The rows come from 4 hidden closed curves, with some noise, and rows from the same curve form a group. Each curve winds through 8 dimensions. The rows are also pushed far along 5 directions, which tell nothing about the answers.
In the rows, zero is written as 128.
Known rows, each followed by its group:
[ 69 110 135 100  99  97 124 133 182 142 146 139 119 122 131 118 147 121
 135 125 106 104 115]  q_64
[ 98 120  93 131 156 123 143 133 162 142  76 100  91 106 127 131 108 125
 176 103 124 141  93]  q_64
[156 136 122 137  92 158 153 129 138  96 126 131 129 160 140 161 125 117
 102 181 135  87 165]  q_81
[186 124 138 110  71 117 120  95  74 155 181 135 148 170 128 136 129 136
  67 179 163 109 194]  q_420
[177 138 113 165 150 130 130 105  74 105 125 131 139 154 164 151 122 145
 123 166 137 149 162]  q_64
[137 124 165 142 164  90  91 129 157 120 165 200 147 110 109 119 142 147
 140 109  78 125 131]  q_872
[169  92 130  82  74 106 124 120  69 179 177 125 148 158 118 136 115 107
  89 152 180 119 167]  q_872
[ 86  93 118 120 157  82 116 149 128 133 142 130 120 127 144 128 140 107
 154 117  95 129  98]  q_64
[233 134 146 196 145 171 120 117  67 164 145 109 154 142 133 159  93 157
 114 152 109 125 101]  q_81
[100 122 151  83  37 136 159 127 132 125 130 119 148 139 115  97 139 123
  84 164 194 112 146]  q_81
[184  83  96 107 146 100  80 157  75 186 190 121 145 111 144 186 131 136
 112 159  89 123 136]  q_420
[156 185 131 164 146 154 146  96 144  60 119 172 134 153 145 137 162 164
 124 149 115 130 185]  q_64
[132 105 138 101 128 113  70 156 110 197 157 120 142  87 128 146  98 109
 129  91 106 134  83]  q_872
[ 94 148 104 181 167 153 153 127 170 106  88  98 101 123 157 134 134 145
 174 125  84 131  78]  q_81
[ 83 113 116 104 111 112 118 143 164 128 121 141 132  99 175 146 143 131
 134 153 111 121 129]  q_420
[167 134 113 145 143 143 118 122 102 147 127 104 120 146 158 166  90 109
 117 142 122 114 134]  q_64
[ 97 134 174 132 111  92 138  91 139  99 142 183 134 165 112  72 172 138
 124 118 133 127 150]  q_420
[132 182 155 101 140 151 141 109 171 133 138 161 133 121  86  92 159 147
 131  66 132 139 131]  q_872
[ 77 131 119  99 101 130 143 137 159 159  77  73 122  82 155 114 102 128
 135 135 164 142  73]  q_64
[161 109 104 123 112 133 137 133  71 121 126 109 138 147 145 153 118 121
 107 170 163 134 161]  q_64
[122 126 108  94  37 158 180 117  93 107 116  89 130 191 138 129 140 102
  81 184 204 105 171]  q_872
[123 114 109 100  60 137 147 134  82 114 141 102 143 168 157 145 152 113
  84 191 165 111 158]  q_872
[145  96  99 152 110 127 159 132  90  91 142 132 150 161 161 156 166 160
 132 196 128 133 155]  q_64
[104  91 142  70  59 118  97 159 115 170 157 117 140 118 116 135 110  87
  97 122 149 105 120]  q_872
[148  71  85 136 127  86 137 139  72 119 150 115 120 181 150 168 137 106
 125 192 118 104 149]  q_420
[132 120  48 144 145 152 144 134 113 172  97  35  91 114 167 169 124 147
 143 168 109 130  92]  q_81
[128 143 120 149 134 162 162 109 126  75 116 158 118 179 110 116 176 140
 131 117 125 122 174]  q_420
[117 159 131 153 185 105 127 113 146 105 132 156 146 104 165 113 171 179
 156 132  93 166 113]  q_81
[145 208 187 158 160 183 114 111 155  83 117 182 140 133  83  93 126 127
 132  33 116 142 126]  q_872
[120 138 116 127 143 120 133 139 130 131 139  99 132 116 128 124 150 148
 130 136 109 138  90]  q_420
[182 153 105 167 159 163 140 127  95 107 136 106 140 150 148 165 110 137
 128 144 124 137 136]  q_420
[124 175  97 151 133 206 165 113 154  91  86 103  98 151 107 131 128 135
 138  95 137 125 149]  q_64
[135 126 155 153 128 107 123  98 102 129 138 151 138 154 124  98 149 150
 123 130 122 136 127]  q_420
[153 137 137 116 160  84 138 106 139  99 196 205 140 160 119 119 207 155
 125 142  96 124 193]  q_81
[238 144 134 177 163 174  98 118  24 145 154 121 164 139 107 143 116 167
 101 121 127 159 139]  q_81
[100 143  99  99 146 128 132 148 164 148  93  97 127  78 174 149 113 126
 153 130 133 147  87]  q_872
[110  93 146  73 114  63  92 139 131 149 167 167 134 109  94 105 141 113
 110 120 132 121 154]  q_872
[122 172 120 124 186 144 131 119 171 148 109 120 110  86 107 104 141 157
 158  72 110 158  98]  q_81
[ 87  85 111 107 132  66 121 145 135 129 158 154 142 100 154 130 183 158
 155 155 100 152 126]  q_64
[144  88 132 105  90  91 134 126  88 133 168 130 130 180 102 124 129  98
 101 154 155 103 158]  q_420
[ 69 150 149 144 127 133 138 125 171  71  73 139 117 120 121  90 112 112
 142 104 146 133 118]  q_872
[122 125  94 128 151 179 130 166 137 140  73  74 114  83 106 143  75 112
 151  87 144 141  86]  q_872
[105 174 122 133 191 112 104 113 182 133  97 143 113  82 161 129 111 136
 167  88 101 159 106]  q_872
[157 195 172 142 177 123 102  95 158 101 142 201 145 110 122 108 149 162
 127  89 102 151 159]  q_64
[198 143 124 171 137 150 121 110  75 108 143 134 157 144 134 142 135 174
  94 179 129 136 168]  q_872
[143 158 164 135 120 138 117 121 113  76 162 185 157 162 121 120 165 127
 102 121 117 123 170]  q_872
[185 157 122 196 133 193 129 119  90  85 105 134 149 159 109 140 136 171
 113 141 112 124 138]  q_81
[ 78 107 111  67  89  71 116 117 158 177 149 114 109 110 146 125 129 117
 119 145 143 121 143]  q_420
[124 134 134  98  81 145 153 124 129 162 105  86 135 119 130 113 109 129
 103 144 180 128 109]  q_64
[112 167  78 144 239 150 113 155 133 120  95  92 111  74 157 142 147 147
 172  80  75 176  78]  q_64
[104  88  53 131 129 104 170 137 149 115  94 100  95 156 193 184 134 115
 159 203 115 101 137]  q_420
[ 79 152 108 133 137 111 177 112 171  68 106 139 120 151 175 120 180 144
 144 169 123 127 144]  q_64
[ 82  85  82 110 151 105 134 188 146  99 113 121 126 101 160 165 141 107
 164 150 102 125 106]  q_81
[ 49 123 124  77 139 101 127 149 172 118  82 138 116  77 143 103 135 105
 153  98 148 151 115]  q_420
[161 116  94 137 141 113 117 122  67 127 149 122 144 142 182 162 158 154
 111 190 116 142 160]  q_420
[ 80 181 128 133 172 146 139 131 226 101  79 136 101  81 139 120 122 130
 169  84  99 134  97]  q_81
[121 169 171 139 177 126 117 121 197 142 115 156 126  79 118 104 109 137
 161  70 104 143  84]  q_81
[164  86 103 139  99 108 152 127  66 102 155 120 125 208 127 156 136 102
 103 192 142  93 172]  q_420
[150 142 189 110 119 126 112 108 103 132 168 179 158 134  62  70 141 134
 103  72 160 147 155]  q_81
[154 150 112 189 108 204 163 125 109  58  73 118 130 179 101 133 134 148
 117 148 135 108 137]  q_81

New rows, each followed by its group:
[125  90 152  81  92 102 100 147 112 197 154 124 162  66 105 109 120 152
 121 114 155 159  97]  q_64
[163 143  96 143 131 197 122 141  79 143  88  64 126 112 110 142  91 135
 114 112 155 149 113]  q_81
[ 40 143 105 111 147 109 126 143 178  95 122 124 116 102 180 129 171 128
 150 131  92 136 116]  q_64
[ 44  99 135  80  74  92 105 143 156 161 131  95 111  89 150 113 109  91
 120 131 143 121 102]  q_81
[136 178 167 156 146 163 128 109 158  79  87 185 135 130 121 109 140 142
 128  99 120 130 148]  q_420
[132 154 106 118 158 136 116 137 146 165  96  97 129  76 175 154  95 136
 148 123 129 155  84]  q_872
[184  96 159  84  65 133 138 131  81 182 165 105 140 146 103 131  78  81
  78 148 198 104 151]  q_81
[114 156  89 190 205 163 148 131 142 100  74 102 122  94 163 139 138 178
 194 108  94 182  76]  q_64
[238 140 139 167 131 195 126 110  40 143 150 130 152 171  85 137 133 160
  89 122 136 128 160]  q_420
[113 144  66 178 202 118 144 122 139  93  90 107 113 111 187 148 159 180
 169 173  84 157 114]  q_872
[110 165 133 111 154 136 132 126 172  90  92 156 118 107 106 109 122 116
 141  86 147 141 146]  q_81
[113 178 105 143 204 114 137 122 177  84 108 159 129 108 193 148 160 152
 174 131  87 156 122]  q_872
[110 117  68 113  98 147 133 140 139 161  86  59 111  92 172 169 104 141
 130 170 140 131 110]  q_64
[154 174 169 123 158 129 113 101 147 128 172 176 143 113 126 113 132 138
 123  90 125 148 162]  q_81
[146 146 164 113 135 133 148 118 138 124 137 144 123 136 105 105 111 100
 124  99 161 129 144]  q_81
[144 165 111 180 219 151 153 122 138 101  89 112 101 124 147 132 116 129
 178 100 104 154  97]  q_81
[177 141 145  95 155 145  73 153 124 201 146 118 149  53 109 148  65 124
 120  74 131 150  96]  q_420
[162 179 144 157  99 219 125 120 126 116  90 113 143 120  88 119 103 155
  98 101 149 129 124]  q_81
[139 156 129 155 131 152 130 115 137 102 137 146 144 136 159 142 150 157
 121 149 105 128 147]  q_420
[136 154 147  85 191 120  83 147 123 172 147 137 144  56 102 101 128 135
 134  46 122 176  97]  q_64
[130 113 146 115 148  94  68 124 128 178 141 154 132  86 145 139  89 115
 140  94 112 144 124]  q_420
[139  97 156  96  80 119 135 114 108 131 161 182 144 167 100 110 154 118
 101 126 159 110 191]  q_420
[107 110 105 142  85 165 132 128 116 159  81  57  98 134  97 119  84 115
 122 119 150 112  92]  q_872
[135 150 127 164 140 149 139 120 142  61  99 175 133 152 164 148 159 141
 130 158 102 113 167]  q_420
[158 147 147 128 128 140  91 126 126 141 158 158 156 104 117 133 136 159
 106 122 108 133 141]  q_81
[ 77 106  54 110 115 120 145 142 163 125 127  97  95 139 171 172 159 125
 147 170  96 102 138]  q_872
[173 165  93 190 177 188 101 133 109 132 102  98 136  97 152 171 116 180
 136 133  79 148  99]  q_81
[ 98  95 108 115 171  65  99 139 161 132 160 167 104 119 140 149 142 109
 167 118  71 118 138]  q_81
[154  99 104 127 122  94 132 122  74 109 151 141 141 161 169 158 143 128
 115 192 142 131 182]  q_64
[163  98 133  88 108  95  69 140  95 214 166 112 141  90 138 154  93 121
  94 145 127 122 120]  q_64
[124 173  99 150 207 143 130 140 173  73 113 149 120 110 162 164 138 133
 167 110  81 141 138]  q_420
[ 80 139 128 134 129 139 103 136 145 153  94  76 109  78 154 122  88 115
 139 108 124 144  75]  q_81
[142 108 146 132 124 118 101 142  92 162 110 106 148  97 127 119  80 123
 121 128 154 146  84]  q_872
[162 148 159 148 183 122  92 124 111 150 147 160 161  76 110 106 146 187
 146  83  99 184  96]  q_64
[178 120 153 142 130 102  90 119  65 150 191 134 148 137 156 144 136 131
  92 170 105 126 146]  q_81
[180 183 130 145 152 178 149 105 128 117 133 143 136 152 108 126 155 159
 124 104 120 132 142]  q_872
[173  85  97 147 164  82 121 125  91 145 156 146 127 150 150 167 142 144
 149 165  95 130 145]  q_64
[154 169  81 173 171 171 146 107 135 104 107 115 118 129 163 163 146 176
 150 143  99 149 148]  q_64
[146 109  86 134 175  95 119 137  86 117 138 129 132 125 177 165 146 139
 144 163 109 155 149]  q_64
[155 160 120 146  98 210 154 122  91  88  92  99 128 160  88 117 119 125
  96 117 177 127 160]  q_81
[ 92 177 108 128 132 178 175 119 171 121  52  71 104 112 133 105 119 138
 141 109 158 142  87]  q_64
[180 144 141 156 113 137 127 122  97 101 139 127 150 158 147 155 100 123
  96 177 135 111 143]  q_420
[109 144 133 118 141 102 138 111 136  85 125 167 131 137 141 112 148 126
 136 126 146 148 171]  q_64
[122 173 164  96 162 115  77 116 180 187 128 150 139  31 116  97 108 162
 143  55 124 178  96]  q_64
[123 141 125 175  89 173 155 123 122  37  97 141 128 183 144 150 128 114
 115 167 138 102 176]  q_64
[ 93 168 139 116 133 188 143 140 187 101  87 120  94 113  68  99 109  95
 140  43 140 120 120]  q_81
[108 157 109 150 126 124 160  86 151  87 133 138  99 176 147 121 178 145
 128 159 111 113 175]  q_81
[108 182 174 147 163 144 119 108 180  88  86 190 126 110 111  87 147 145
 144  69 110 141 128]  q_420
[ 69  90  59  75  83 139 179 162 167 140  83  64  88 125 123 143 132 101
 139 156 157 100 114]  q_81
[152 163 144 190  79 203 170  92 139  93  64 109 120 171 118 126  82 135
 121 139 167 111 134]  q_64
[106 154 131 112 133 142 101 122 173 147 133 136 120  89 109 118 121 138
 131  82 115 132 130]  q_872
[ 69  80  75 101 104  90 160 140 170 145  95  89  94 123 148 139 121 115
 156 168 138 108 109]  q_872
[182 153 126 180 213 143 135 122 105 126 118 119 120 126 141 140 109 134
 161 108 107 155 104]  q_81
[135 135 188  97 126 116  96 117 114 168 160 159 152 100  62  66 122 133
 115  52 159 161 120]  q_81
[127 131 105 145 120 162 175 128 134  47 111 145 113 188 106 137 138 102
 128 135 148 102 189]  q_872
[142 197 155 135 146 175 153  91 143 102 100 145 126 145  91  84 121 130
 132  59 170 153 145]  q_872
[149 133 164 112 142 139 107 114 118 165 144 165 141 112  85  94 137 144
 126  62 135 150 135]  q_420
[101 143 142 132 129 173 132 158 160 103  69 117 128  95 102 116  82 102
 145  79 151 134  90]  q_81
